All groups share one centre, and each spreads out both ways along 11 directions, with some noise.
Known rows, each followed by its group:
[ 10 -14  10 -28  -9   1   1   1  -4  -1 -12  -6  26  20  12   7   8 -13]
k_228
[ -2 -13  -9  15  -6 -22 -10  31  -9  16  23  10  -5  12  20   0  27  29]
k_929
[-13  -9   3  -6   8  26   0  34  21 -14 -16   7   7   8 -11 -19  14 -20]
k_576
[ -8   8  -6 -25  -5  11   1 -14  -2   1  -4  -5 -12 -11 -24   7  -1   1]
k_228
[  2  -1 -11 -17  -7  -4   2   8   4   0  24   3 -16   6   2   6  14  12]
k_929
[  2 -35   2   9  -5  14  -3  36  -7 -12   2   2  19   5 -42  -7  -7  27]
k_37
[-24   6  -9 -22  -8   4  -7  10  11 -17  12  14  22  30 -20   6 -16  -1]
k_884
[ 25 -16  -9  31  11 -29  -3 -16  19  27 -27   9   0  -1  26 -22  10  -7]
k_929
[ -6   5  -6   5  -4  12 -13  21  25   2   4  -1 -17   8  -7  19  -6   6]
k_576
[-22 -16   7 -29  -8  27  23  27 -13 -15 -26 -10  -9  -7 -38 -15 -29  -8]
k_929
[-25  -5  -7  -1  -1   3   9  15  -3  21 -27  -1 -29  -5   0 -15   3  -5]
k_228
[ -4  -8  14  38 -13 -15  29  19  -6 -10   1  -2  -4  22 -25  24  -8  21]
k_884
[-3  0  6 -4 -9 -7  3 13  5  0 -8 -2 -8  6  0  7 24 -2]
k_929
[ -6  16 -12 -26 -10 -18   3  34  -2  -1  -3 -16 -13  15 -21  -1  -9   3]
k_884
[  8 -16 -33  -7  -8 -16  32  -5   7 -45  16  28 -14 -64 -11 -32  24 -16]
k_37
[  4  11  -3  30   6 -16   3  11  43 -22 -19  21   6  20 -18 -20 -26 -30]
k_929
[ -3 -13  -5   2  -9   6  -9  28  -4  -5 -10  -2  -2  -8 -13   1 -21   9]
k_37
[ -2   4   6  -3   3  11 -10  -8   5 -17   3   7  14  -5 -23   1   9   0]
k_228
[-13  10  21  16  15  15 -11 -18  12  19 -13   9  -1  33 -28  -7 -11   4]
k_37
[ -3   5  -9   2  14  -2 -35 -11   5   6  31  20  20  14 -14 -14  18  26]
k_228
[ 13  15  -5  10  25   5   3 -33  47  -3  -8  20 -10  -1 -19 -31 -11 -31]
k_929
[  7 -17   0   3  -4  -2  -8  15 -14   4 -10  -5   0 -14 -12 -11 -17  14]
k_37
[-20  -8 -38  14   9   1  -2  12  22  18  -1  12 -14  -2  18 -17  -3  -4]
k_929
[ 25 -16 -19  -8   6   5   0 -21  23 -14   0   3  35  -2  -9   0   1 -12]
k_228
[ 12   6   5  14   0   8   2 -27  17  -2   3  12 -34 -32  -2   3  20  -7]
k_228
[-43  20 -22  -5   6  -5  -4  15   3  -1 -19  14  -2  -2 -14 -28  -2 -12]
k_884
[ -9  17 -18 -40 -24 -27  -1 -17 -11  -6 -33   2 -13 -31  -6  -1 -16 -22]
k_884
[-28  -4  -3  16   5  14   2   6 -15  17 -19  -7  -6 -12   3  -3   6   8]
k_576
[ 22 -28   8  -7  -7   5   0  25  -9 -21 -17  -2   3 -31 -15 -25 -24  -3]
k_576
[-17  16  12   6 -21 -34 -17  31 -15 -13 -21  19 -20 -13  -3 -20 -21  -2]
k_884
[  2  -5   9 -30   6  19   0 -17  -3  12 -16  -2  -7   3 -21 -18 -10  -6]
k_576
[  3   0  -6   6   0  -3   4 -15   6  -3   5   9  -9  -9  -9  -3  -1   0]
k_228
[ 26 -13  33  29   7  27 -18  -8  34  10 -12  -3  11  39 -15  28 -14   3]
k_37
[ 13   8  -2  12   0 -11  10 -15  23   5  -9   1 -19  -2  14   4  -8 -16]
k_929
[ 16  -1 -12  10  -8  -3 -22   9  13   0  -2  -5 -14 -12 -23  19 -21  18]
k_576
[-30   0 -23   5  -5  11  10  -6  33  -4   1  24 -17   4  14   8 -14 -18]
k_884
[  0  -6  -1  -3  -5  11  -2  16  -3   3 -15 -15  -8 -17  -2   8   6   2]
k_37
[ -9  -6  -8   3  -4  -9   3 -10   8  21 -20   7 -10   6   6   3  34   1]
k_884
[-19   9   3   7   5  11   8   2  11   2 -12   8 -25   0 -15 -10  -9  -9]
k_37
[  2  21  10 -22 -11   3 -20 -20   7  -7  26   9   6  14  13  34  26   2]
k_228
[ 19 -13  14 -23 -10   9 -14  24  16  -9 -21   7 -15  -3 -21 -16 -11  -8]
k_576
[ 29   2   9 -40  -8  19  -7  -1  24 -37  19   6   3  -7 -13   6 -10 -18]
k_576
[  3 -11   6  -8  -2   8 -15  11   0   2  14  13  -8  -1   5 -12   0  10]
k_929
[ -7  -9  -2 -16  -8  21  17  -3  36 -24  -2  14  11  17  -9  24  28 -22]
k_37
[ 18   5  19   1  13   9  15 -17   5   6  34   1 -31   5 -13  -7  21  18]
k_929
[ -6 -13 -31  13   6 -13   8   6  15  21  -8   1  -7   5  13  -7  12   0]
k_929
[ -6  -3 -18   4   5  -3  10 -12   0   9 -10  -9   8   2 -13   4   7   2]
k_37
[  5 -17 -14  -9  -6   7  -3   9   3  -6  -4  -8  20  -2  -5  10  -3   1]
k_228
[ 15 -13   8   6   8   6  -5   3   2  -5  23  14   3   7 -18 -20   4  17]
k_37
[ 11 -25 -34  -4  -7 -17   9   1  -3  -2   6   1  25 -11  20   1  12   1]
k_37
[ 23 -10 -10 -15  -2  -3  10  -8  -1 -35  12   4  13 -34 -16 -18 -29 -11]
k_576
[ 14 -21  16 -10   1   9   0  21  10   8 -29   0 -14   8 -29 -28  -1  -2]
k_576
[  3  -1  -1  -4   0  10   1  -6  10 -27   4   5  11 -11 -20   0 -12  -7]
k_228
[-26   0  -3  15   7  18  11   4  -1   2  -6  -2   1   1  -8   5   1   1]
k_929
[ -4   9   5  -9  -1  13  10  29  10  -5   6 -18 -14  16 -14  14   0   1]
k_884
[ -9   2  -8  -9  -9   5  -3   3  13   6 -12  -4 -11   5  -5  17   0  -1]
k_576
[  0  -3   3 -24  10  30  -4  15  13  -7  21   5 -11   9  -6 -18 -23  -5]
k_884
[-17  15   4 -10  -4  -1 -11 -18   0   2 -12  17  -6  -6   0  -2  22 -10]
k_228
[ 20 -13   5 -22 -17  -8  -8 -13  -7 -14  10   7  20   6 -12   8 -18   7]
k_884
[ 29 -12   0  24   2 -15  -7  -4   7  12  10  -2 -13 -13  20   4  18  13]
k_884
[ -4   9 -17  22  13  -3  11 -15  10   0  33   9  -8   1   2  -6  -9   8]
k_576
[-21  19 -24 -17 -10  -4 -30  18 -14  -5  -4  -6  -4 -25   0   5 -23   6]
k_37
[  0  -1  -7 -14 -25 -19   4  19  27   0   7  12 -16  32  20  26   8  -5]
k_576
[ -5  -8  -2  -5  15  14  24   2  18   7 -29  -2 -15   2 -10 -31  -3 -28]
k_228
[ -7   5 -16  -9   2   2   0  15  13  -1   6  -1  -8   6  -2  -4  -9  -4]
k_884

New rows. What belongs after each?
[ -9   0 -39 -27  -6  -9 -16   8   3  18  31   4  -4  18   5   2 -28  20]
k_228
[-11  20 -12 -14   8  -3  27 -11  14  -2  25   0  -8  31 -14  -4 -24  -5]
k_228
[-10 -19 -19   5  -5  -5  -3  -2 -17  31 -16 -16  13  12   1  20   9  24]
k_576
[ -5 -15   8  -4   5  19   3  15 -10  -8  -5  -5  11  -5 -13 -14 -16  -1]
k_884
[-14  17  -9   5 -21 -38 -13  -4 -21 -13 -33  10   2 -37  -5  -8  -8  -9]
k_884
[ -4   2  -6  34  28   5  -9 -33  -9  29  29   5   2   5  -9 -19  -4  34]
k_576
[ 12 -21  -3   9   2   2  14  15   9 -19  -4   2  14   0 -12 -19 -29  -8]
k_228
[  8 -25  11   2   1  26 -23  42  20 -26  41  22  26  24 -14   4  17  24]
k_37
[ 10  -1 -18  12   6   2  -4  15  29  -1  17   3  -6  14 -19   1 -14  10]
k_576
[-21 -18 -27 -21   8   1  68   0   2  -9  -4 -10  15  16  -2 -16  -5 -30]
k_576
[-13  -2 -18   5  -1   7   6  28  19 -27   0   3  14  -6  -1   5  10 -15]
k_576
[  8   4  -1   5  12  -1  -2 -12  18   1  18  14  -7  13 -10 -14   4   3]
k_576
[-36  -4 -16  13  10   2  15 -13 -17  31 -27  -7   2   2  -7  -9  11   7]
k_576
[ -9 -16   3   1  -5  -7  -2   7 -17   5 -22   9   5 -12   7 -22   7  -1]
k_576
[ 19  13  -6   8   3   1  -3  -2  29  -4  32   3 -25  10 -11  15 -13   8]
k_576
[-10   7  -4 -35 -12  24   6   4  17  -2 -14 -16 -16   9  -8  28  -4 -19]
k_576
[-10 -12   1   3  -5  19  -8   4  26  -4 -12  10  31  32 -13  28  16  -5]
k_37
[ -3 -15 -24   1   1 -10  26   5   2  -2  -2  -7  11   7  -6  -5 -11  -2]
k_576
[ 19 -12   4   9   0   0 -29 -18  -9 -10  16  13  34 -11 -15   4  22  23]
k_228
[-10  -8 -10 -12   7  -2 -16  10 -15  25  11  -8  31  31  21   5  27  19]
k_37
[-21   6 -21   4  -8   9   4  14  14  -7  -6   6 -38 -30 -13  -1 -26  -6]
k_228
[-20  -5 -24  -4  -2   3  -6  16  13   3 -21   9  -8  -9   5 -13  -9 -11]
k_228
[-14   2   0  32  20  11  16   3  -3  -8   6  12  -7 -17   0 -29  10  -2]
k_576
[-15   4  -4   0   8   8   6 -14   3   2   1  10   0   1  -1 -12   3  -5]
k_576
[  6 -17   2 -23  -3  15 -14  27  11 -11 -13   5   8   3 -12 -17 -19  -8]
k_576
[-13  -1  -6 -11 -16 -22  -4   2  -9   3 -22   9   4   3  -9  -2   4   1]
k_884
[-11  -4  -4  -4  -1 -11 -10   6   9  28 -10  18 -19  26  -2 -21 -18   6]
k_576
[  2 -14 -18 -36 -11   9  -3  16  -2  10 -17 -18  -7 -12  16   5  -8 -12]
k_884
[  0   3 -18 -16 -13 -15  23   0  29  -8 -18   1 -16  10 -23  13   5 -16]
k_576
[ 25 -26  -5  10  -1  -1  -8  23   7  -1 -15  -5   3  -8 -37 -18 -20  15]
k_576
[  1 -10 -22 -12   8  -8  22 -11   6   7   2  -4  13  18 -11 -15 -16  -5]
k_228
[ -8   0   0 -15   7  -1  -1 -17  -4   2 -12   9  12   3 -20 -27   1  -6]
k_228
[  2   1 -10  20  32  17  24 -12  36  -8   1   5   3   8 -27 -27   8 -19]
k_228
[ -3   6 -10 -12   1 -10   9  14   0  -4  11  -2  -8  10 -20 -14 -28   4]
k_884
[  3  -1   1 -30   5  17 -24  -5  11  12  -5   5  -9 -11  12 -10  22 -11]
k_884
[  9   6   6 -23  -6   1  -6 -23  -7  -7  12  10  -8 -13   7   2 -11  -4]
k_576
[  5  -3   0 -23  12  38  16 -36  13 -12  17  -3  10   2 -22   5  -6 -11]
k_884
[-33  32 -28 -18  -6   9  18  15   0 -14  -1 -17 -44 -40 -15   4 -11 -12]
k_37
[  4  -9  -5   7  12  26   3   0 -12 -18  20 -10  13 -28  -2  -7 -21   6]
k_576
[-20   3  -5 -24  -9  -8   3 -10   4  10  -4  14   0  25  22   5  18 -13]
k_576
[ -2  -4 -12  -8  -4   7  15 -11  12  -8  -9  -4  -2  -9  -7  11  13 -10]
k_37
[  4 -18  18  24  20  19 -25 -18  10  19  -8  37 -18 -25  31 -42  29  -8]
k_884
[ -2  -8 -17  40  13  -8  24 -22  -2   3  -8   7 -13 -35   3 -24 -15  -6]
k_884
[-10  13 -21  26  17  -3  -4  -8  21   1  32  19  -8   7 -16 -17  -1  15]
k_228
[  9  -3  -1 -32  -2   5 -32 -20   6   3   1  13  18  -3   5  -3  25  -4]
k_884
[ 13 -21  -4 -28 -10 -20  28   4   8   4  -3   3  -9  31  -4 -18 -22  -8]
k_576
[-11  -7 -15  10   1  -4  16  13   1   3  -8   4 -14 -14   8 -16   5  -5]
k_37
[-11 -13   0  -7  14  20  11   8  10  12 -16  -6  10  22 -18 -15  15  -5]
k_576
[-29  17  -7   2  18  22 -30  -9  24  31  -8   9  -4  30 -22  -5  10   9]
k_576
[ -1  -4  -3  -7 -12   2 -21   1  -4  -6  -3   7  13 -14   5   9   4   2]
k_576
[  3  -5  23  10  -8  -9  10  16  -3   9 -10   5 -34   9  -6  -8   3   8]
k_884
[-14 -14  12  16   2  14  -1  33   1   7  -7   6 -12  12 -17 -15 -12  12]
k_37
[ -3  23   7 -25 -17  10 -24  -7   6 -38   8  24 -15 -42  16   4 -14 -29]
k_576
[ -9  13 -16 -10  13   0  37 -39   3 -31  32  13  18 -13   6 -11  15 -23]
k_576
[ 18   6 -12 -32 -16 -29  -3 -37  -3  -1  -8  10 -16 -24  -2  -9 -16 -10]
k_884
[ -7  12  -1 -16  -3  -4 -14   4  23 -21  15  39  -5   4  12 -22 -11 -22]
k_576
[ 18 -29   3 -18   8  11   7  10  -4  20  19  -9  -1  32   1 -16 -41  17]
k_576
[ -5 -14  11 -13   5  31  -1  -4  12   0  -1  11  -6   1   4  -6   4  -9]
k_884
[ -2  -7  -3  -4  -7  -7   3 -10  -3 -15 -22   7  19 -13 -11  -4  -2 -14]
k_228
[  0 -22 -13  -3 -12 -12  30  16   7  20  -7  -3 -33  17   3  -5 -24   3]
k_884
[ -6  18  14 -17  19  13 -35 -12  25  12  16  30 -10  19   7 -25  30  -5]
k_228
[ 18   2   5   9   1   2 -15   3  14 -20  12  14  -5 -19 -12  -7  -4   2]
k_576
[-19  22  -5 -15   0   5  18 -15  21 -20   9  25 -35 -16 -16 -19  -4 -22]
k_37
[ 33 -13  37  18   9  -6   4   2  10  -3 -28   6  -3   7 -13 -30  -8 -15]
k_929
[-11  -6   9 -24  14  43  12 -13 -14  -2   1 -13   5 -12  -5 -14 -11 -12]
k_576
[ -4   4  -3 -10  -6  -1   4 -14   9 -23 -16  13   8 -15  -5  -4  -9 -23]
k_228
[ -2  -9 -11  -5   2  -4 -10   3   1 -16  22  25  16  -6 -17 -27  20  13]
k_37
[ 15 -23 -21  18   7  -7  46   8   5  -6  12  -6 -19 -21 -11 -16  -3   7]
k_37
[  5 -24   6 -21  -3  14  -5   9  -9   8 -26 -10  20   5 -15   0  16   3]
k_576
[  4 -19 -17  -6   4  -1  11   9  -8  -8   7  -8  29  10 -28  -8 -24  11]
k_228
[ -9  -2 -16   8  -6   3 -10   4  -9 -24  -1   9  10 -33 -37  -3 -17  12]
k_228
[-8  5 -1  0 -3  3 -1 -1  8 -8 -5  9 -4 -7 -4 -1  2 -8]
k_228
[  2  -2 -10 -22 -14  -7 -10   6   3   8 -15  -2  -9  -8  14  11   7  -6]
k_884
[  5 -14 -10  16  22   9  17   3  10   4   5  -4  -1   8 -31 -28 -13   9]
k_576
